The first 7 rows are patterns. Each new row is the sum of 2 different patterns, raised or lowered, with some noise. Before adding, each is slid sideways (what falls off one end comes back at the other) and multiplied by a number that may be negative. Names go in the order of the patterns.
In the rows, 128 means zero.
Some rows, each with the names of its patterns after it:
[113 136 111 147 129 145 147  94 110  99 140 143 125 122 151 109 127 123
 131 128  95 162 135 150 110 136  80 137 134 152  89 123 146 125 157 111] -> K_51
[116 102 145 147 126 127 135  99  88 119 122 105 165 102 108 146 122 147
 115 119 141 139 142  99 106 134 180 122 141 161 103 152 134 116  88  88] -> K_284
[126  99 142 132 155 116 125 112 153 142 162 123 151 139 142 148 108 102
 123  80 127 120 147 127 117 109 113 114 135 134 126 127 114 140 147 121] -> K_548
[106 159 121 167 120 120 111 133 158  89 115 135 112 179 115 122 157 168
 120 143 136 145 135 135 128 170 146 151  97 121 152 148 139 129 129 150] -> K_941
[129 145 135 134 171 130 122 147 118 130 126 162 154 106  92 134 114 118
 119 109 133 129 124 140 141 141 129 119 103 161 127 117  84 100 123 133] -> K_133
[128 137 134 129 129 164 139 152 126 130 145 103 137 162 126 164 126 126
 150 141 123 129 121 149 163  94 143 135 118 151 140  88 148 124 133 163] -> K_396
[129 122 125 105 139 100 129 110 121 117 132 112 126 139 116  84 129 135
 141 163 145 119 157 156 116 161 143 164 114 113 135 146 137 161 149 111] -> K_593

New rows. What belongs after each?
[152 189 179 160 171 151 179 197 121 166 158 149 186 185 102 179 165 193
 209 161 165 164 150 158 190 144 182 160 149 181 137 168 171 143 206 183] -> K_133 K_396
[140 134 134 143 106 136 143 104 119 140  98 166 107 125 120 134 133 145
 101 113 116 136 119 107 111 115 127 160 151 168 152 129 104 141 144 138] -> K_548 K_396
[ 89 129 121 116  92 115 104  89 123  97 135 102  92  92 120 124  45  97
 118 104 178 110  96 153 163  93 146 125 147 102 105 113 159 130 153  95] -> K_941 K_593
[116  57 132 134 107 129  91  80  91 111  76 114 123  99  88  75 131  91
 104 118  94 112  83 114 123 120  98 122  87 148 136  85 123 119  87 137] -> K_396 K_593
[ 77 161 142 105 147 113 146 111 102 167 156 126 136 128 165 167 150 125
 127 124 127 104 145 142 160  98 136 166 153 159 124 142 128 151 122 125] -> K_51 K_133
[160 104 155 133 106 103 139 132 114 102 134 128 158  87 115  91 170 141
 127  95 112 105 136  96 142  94 123 116 163 144 187 130 116 149 145 137] -> K_548 K_941
[146 158 148 145  94 162 130 175 124 105 130 146 154 164 136 179 157 161
 110 177 152 170 147 151 212 146 116 175  93 155 153 111 118 163 133 158] -> K_941 K_133
[103 116 127  98 117 149 121 144 114  84 106 139 105 130  79 109  88 110
  82  92 120 108 130 102 121 148  91 138  81 109 132 160 155 135 126  97] -> K_284 K_548
[ 60 116 122 169  87  99 131  86 100 125  93  74  65  91 110  83 111  79
 116 103 121  60  87  75 118 137  66  87  90 115 129  85 108  95 108  97] -> K_51 K_284
[ 93 133  98  93 133 173  97 131 122 129 136  87 147 131 130  91 112  78
 134 146 109  86 124 175 144 149 100 106 110  98 129  79 132 142  70 112] -> K_51 K_133
[173 119 194 128 136 122 157 117 109 100 102 142 159 122 139  98 119 103
 116 169 147 158 108 126 145 133 107 129 140 136 148 123 162  86 143 119] -> K_51 K_548
[138  81  98 128  45 128 113  80  41  92 112 133  87 113 109 115  83  85
  85 140 101  73  76  95 114 127  59 130  88 151  93 118 110 122  87  71] -> K_941 K_133
[114 151 132 125  71  79 155 119 105  66  80 121  89 135 114 143 103 137
  92 105 146  64  96 110 121 171  75  68 131 126  90 110  97 125 111 103] -> K_941 K_133
[146 159  70 144 124 123 121 109  76 139 111 134 153  99 116 111 110  97
 148 103 132  96 108 117  88 108 140 113 136  82 109 133 128 126 119  94] -> K_396 K_593
[141 134 113  87 141 131 121  87 130 136 148 127 134 110 188 165 107 146
 138 165 124 108 161 122 149 125 160 131 155 127 108 154 157 107 154  76] -> K_941 K_593
[135 146 114  81 116  74 131 123 131 149 113  89 118  90 134 136 110 119
 123 138 150 108 100 135 129 128 157 103 119 150 132 145 154  98 148 132] -> K_548 K_396
[123 208 175 127 160  92 157 135 127  88 155 120 134 122 143 128 144 114
 120  94 175 158 132 153 150 139 165 146 160 138 164 134 144 144 167 153] -> K_941 K_593
[127 149  93 157 119 147 164  97 135 138  91  94 160 128 138 131 155 126
 164 108 143 132 173 139 139 127 126 152 176 124 151 107 116  96 155 119] -> K_941 K_593
[136 134 117 112 105 129 113 143 135 115  99 126 104 129 117 115 106 134
 111  92  74 122  90 111  97 124  94  98 112 105 108 124 133 110 133 103] -> K_548 K_593
[194 137 148 146 172 190 131 138 158 143 198 155 140 167 194 150 187 153
 166 141 171 158 201 153 167 106 151 157 166 154 145 169 189 141 214 150] -> K_548 K_941
[133 125 126 140 163 131 153 122 141 129 151 171 156 144 137 160 161 172
 122 100 165 109 136 146 126 152 138 108 101 134 140 144 130 139 126 155] -> K_548 K_941
[108 162 157 171 186 107 110 135 113 168 153 155 139 133 146 164 136 176
 146 141 121 177 173 102  99  98 156 145 191 154 148 129 224 152 123 167] -> K_51 K_133
[118 122  94 135 106 151  74  94  86 124 117 144 118  69 129 104  97  92
  82  89 111  69  72  99  99  85  89 107  89  64  79 100 100 154 121  80] -> K_941 K_593
[104 119 108  76  87  47 114 123  88 108 123  93  76  82 128 137  73 145
 120 129 108 108  66 117 102 116  61  99 131 127 101  94 105 152 119 126] -> K_51 K_133
[113 158  71 102 132 156 126 108  92 120 115  69 110  68  94 126  96  81
 119 102  76 107 129 145 105 118 115 141 130 118 100 111 108  72  98 131] -> K_133 K_396
[104 110 138 159 112 178  99 134 163 150 144 121 108 159 139 151 107 106
 167 216 142 195 179 126 155 150 141 119 115 142 116 156 165 144 155 142] -> K_284 K_548
[131 119 182 101 133 161 122 154 158 115 151 124 128 140 147 149 117 128
  93 140 136 142 137 145 147 134 113 145 114 121 168 128 144 132 145 114] -> K_51 K_396
[125 110 164  86 107 133 129 148 112 138 141 122 146  83 115 139 167 119
 147 164 113 142 116 142  87  91 128  95 141 173 119 133 135  84  95 120] -> K_284 K_396
[125 190 181 109 162 119 203 183 130 110 155 119 134 128 102 141 155  96
 143 126 176 120 104 154 175 139 161 140 175 144 149 117 159 143 149 131] -> K_941 K_133
[160 138 211 158 149 148 129 170 177 116 116 138 152 134 137 143 137 174
 147 149 179 183 172 124 142 159 171 169 152 171 131 164 127 175 154 154] -> K_548 K_941
[ 81  97  78 120 122 116 138 108 122  83  81 119 129 129 142 116  97 130
 128 110 120 103 139 102 125 101 116  90 139 125 110  88  93  76  98  96] -> K_548 K_593
[113 125 126  92 111 108 155 169 112  96  96  63  89 109  47  81 122  62
 104  76 121  90  79 111 134  74 103 130 116 130 104 126 105 120  97 111] -> K_133 K_593
[129 141 142 173 151 132 189 156 120 174 137 161 122 149 158 127 111 163
 136 113 126 114 134 115 137 122 142 130 129 117 117 146 130 133  90  80] -> K_133 K_593
[125  97  82 102  93  84 102  59  94 111 102  83  76  95 127 107 117  88
  99  97 120 115  86  81 110  54 115  94 126 105  96  81  97  88  99 111] -> K_548 K_593
[160 144 164 137  78 118 109 134 185 119 119 179 120 155 127 137 152 120
 187 124 144 127 192  92 162 174 145 123 143 149 107 136 115 106 163 140] -> K_51 K_284
[181 119 161 139 163 116 121  93 105 171 170 142 135 142 127  76 156 122
 151 161 102  98 154 156 113 111 132 130 192 133 102 141 179 173 142 154] -> K_284 K_941
[130 101  93 105 127 119 101  98  86 117 121 116  88 108  73  85  95 109
 110 122 144 132 140 184 107 149 107 144 113 121 134 143 116 134 136 103] -> K_548 K_593
[144 118 140 150 118 162 134 145 126 116 128 140 151 126 123 120 127 155
 131 135 143 160 136 151 152 137 118 168 129 167 158 143 105 163 146 156] -> K_941 K_396
[114  94 135 137 117 120 110 120  90 109 124 129 119 129 152 109 128  89
 127 125 124  85  94  84 128 115  79 104 107 173 165 126 159 118 110  93] -> K_548 K_133
[124  83 134 139 113  80 106 176 137 136  96 112 140 117 130 156 119 156
  66 124 114 158 143 102 166 167 107 146  78 149 139  74 125 147 139 108] -> K_51 K_941
[131 128 139 122 152 169 121 161 139 147 109 126 123 127 187  95 118 159
 124 190 120 126 170 175 145 129 130 157 181 141 149 193 134 173 119 127] -> K_284 K_941
[ 96 139  99 122 114 108 130 100  90 118  89 120 108 118  97 129  99  96
  75  97 115 117 113 116 126 130 139 114  90 136 108 131 104 137 121 114] -> K_548 K_133
[122 122  74 100 151 141 145 154 164 131 194 138 149 160 139 136 150 163
 150 131 150 141 121 118  98 111 151 114 108 158 115 133 107 144 130 156] -> K_133 K_593
[ 80  86 117  89 150 104 106  81 126  84 115 101  65  79  88  91 118  85
 113  91  89 165 116 119 106  78 105 105 109 137  85  73 104  87 118  63] -> K_51 K_133
[154 114 161 127 150 127 121 176 142 121 102 135  88 162 131  96  80 184
 103  99 101 114 162 140 103 137  80 110 130 110 172 151 182 106 143 133] -> K_51 K_593
[122  85 104 143 106  96 112 103  99 117  98  59 131  90  81  79 105 122
 105  85  90  71 106 130 101  77 112 114  77 142  89 116 118 140 126 126] -> K_284 K_593
[137 137 160 126 186 129 132 159 171 179 156 131 136 119 159 154 103 107
 155 119 129 160 128 110 128 193 206 148 176 139 140 164 140 137 170 163] -> K_284 K_133
[115 125 121 126  96  98 139 129 152 152 113 150 147 113 147 154 154 124
 107 128 145 111 152 156 105 143 116 116 117 136  95 122 101 131 134  99] -> K_396 K_593
[137 148 157 141 106 154 121 170 129 123 123 130 119 120 113 148 172 183
 137 172 145 152 107 157 150 159 153 153 159 110 138 123 165 124 162 142] -> K_51 K_548
[144 178 135 183 116 117 129 160 137 193 140 119 120 168 157 132 140 144
 160 136 145 138 135 151 116 123 189 167 182 120 109 179 146 122 176 132] -> K_51 K_396
[149 130  99 111 157 150 133 150 131 131 115 139 127 171 110 119 123 137
 168  84  99 164 112 175 128 114 153 197 116 149 137 124 143 133 130 172] -> K_941 K_396
[127 136 172 149 107 116 154 149 152 173 123 166 175 162 199 165 191 123
 120 151 160 148 192 187 138 151 154 120 143 165 113 151 118 146 142 139] -> K_284 K_593
[115 169 175 152 148 130 136 171 180 106 152  78 163 155 149  91 122 188
 161 162  73 132 136  92 181 119 150 170 150 163 124 177 137 121 136 164] -> K_51 K_284
[174 120 123 130 176 152 169 162 149 140 152 125  92 144 151 121 186 132
 140 141 128 183 168 140 172 167 170 143 130 154 192 139 153 168 132 177] -> K_284 K_133
[142 164 125 133 125 110 117 129  86 129 136  94  84  77 135 141 126 128
 124 105 144 142 121 146 123 148 118 175 145 124 108 141 115 133 122 107] -> K_133 K_593
[ 89 130  87  98  98 143 140 130 119 127  97 100 125 151 132 121 118  93
 151 131 144 147 143 126 175 131 112 153 162 129 121 141 111  95 108 103] -> K_133 K_593
[103 129 124  95 131 111  88  70 109 114 126 121 144 115 141 146 131 118
 138 108 130 116 135 147 130  91 116 100  87 102 111 104  99 123 103 115] -> K_133 K_593
[108 128  88 105  93 145 144 122 116 111 118 130 132 125 109 145 149 145
 138 124 126 158 150 155 135 150 131 150 177 111 101 117  62 117 127 125] -> K_548 K_593
[106 112 110 103 127 118  96 118 101 132 130 103 105 106 144 123  97  62
 125 104 119 127 115 116 154 138 123 111 108 114 116 112 144 138  77  88] -> K_133 K_396
[110  93  57 140  88  99 147 116 119 115 118 111 139 131 105  78 103 158
 115 124 160 101 118 112  91  71  57 104  66 122 113 102 100 117  71  72] -> K_284 K_593
[185 161 207 169 167 170 118 124 160  95 140 159 155 148 126 150 155 141
 154 159 136 145 155 170 182 154 172 125 188 162 195 151 166 144 193 174] -> K_548 K_593
[159 178 140 163 165 147 151 151 150 158 126 169 160 195 133 150 101 133
 140 171  97 126 170 123 159 108 145 166 131 149 142 139 149 134 131 130] -> K_51 K_593
[131 107 148 121 162 200 167 177 158 122 119 157 138 151 198 136 140 176
 175 151 141 132 183 163 206 123 133 148 235 157 160 192 114 196 173 142] -> K_51 K_284
[134 191 169 142 166 135 160 157 147 154 164 162 176 159 144 182 150 128
 179 128 150 164 163 189 173 166 150 139 160 137 134 196 215 162 173 184] -> K_284 K_133
[ 87 111 112 103  66 133  92  99 117  69  71 119  50  96  85  83  94  83
  80  85  88  77  93  77  97  84  92 125  83  71  77  82 100 115  73  85] -> K_548 K_396
[199 172 156 160 129 109 143 145 107 189 135 125 181 148 173 120 130 180
 189 165 136 141 165 218 147 166 190 126 173 153 144 125 135 125 132 179] -> K_284 K_133
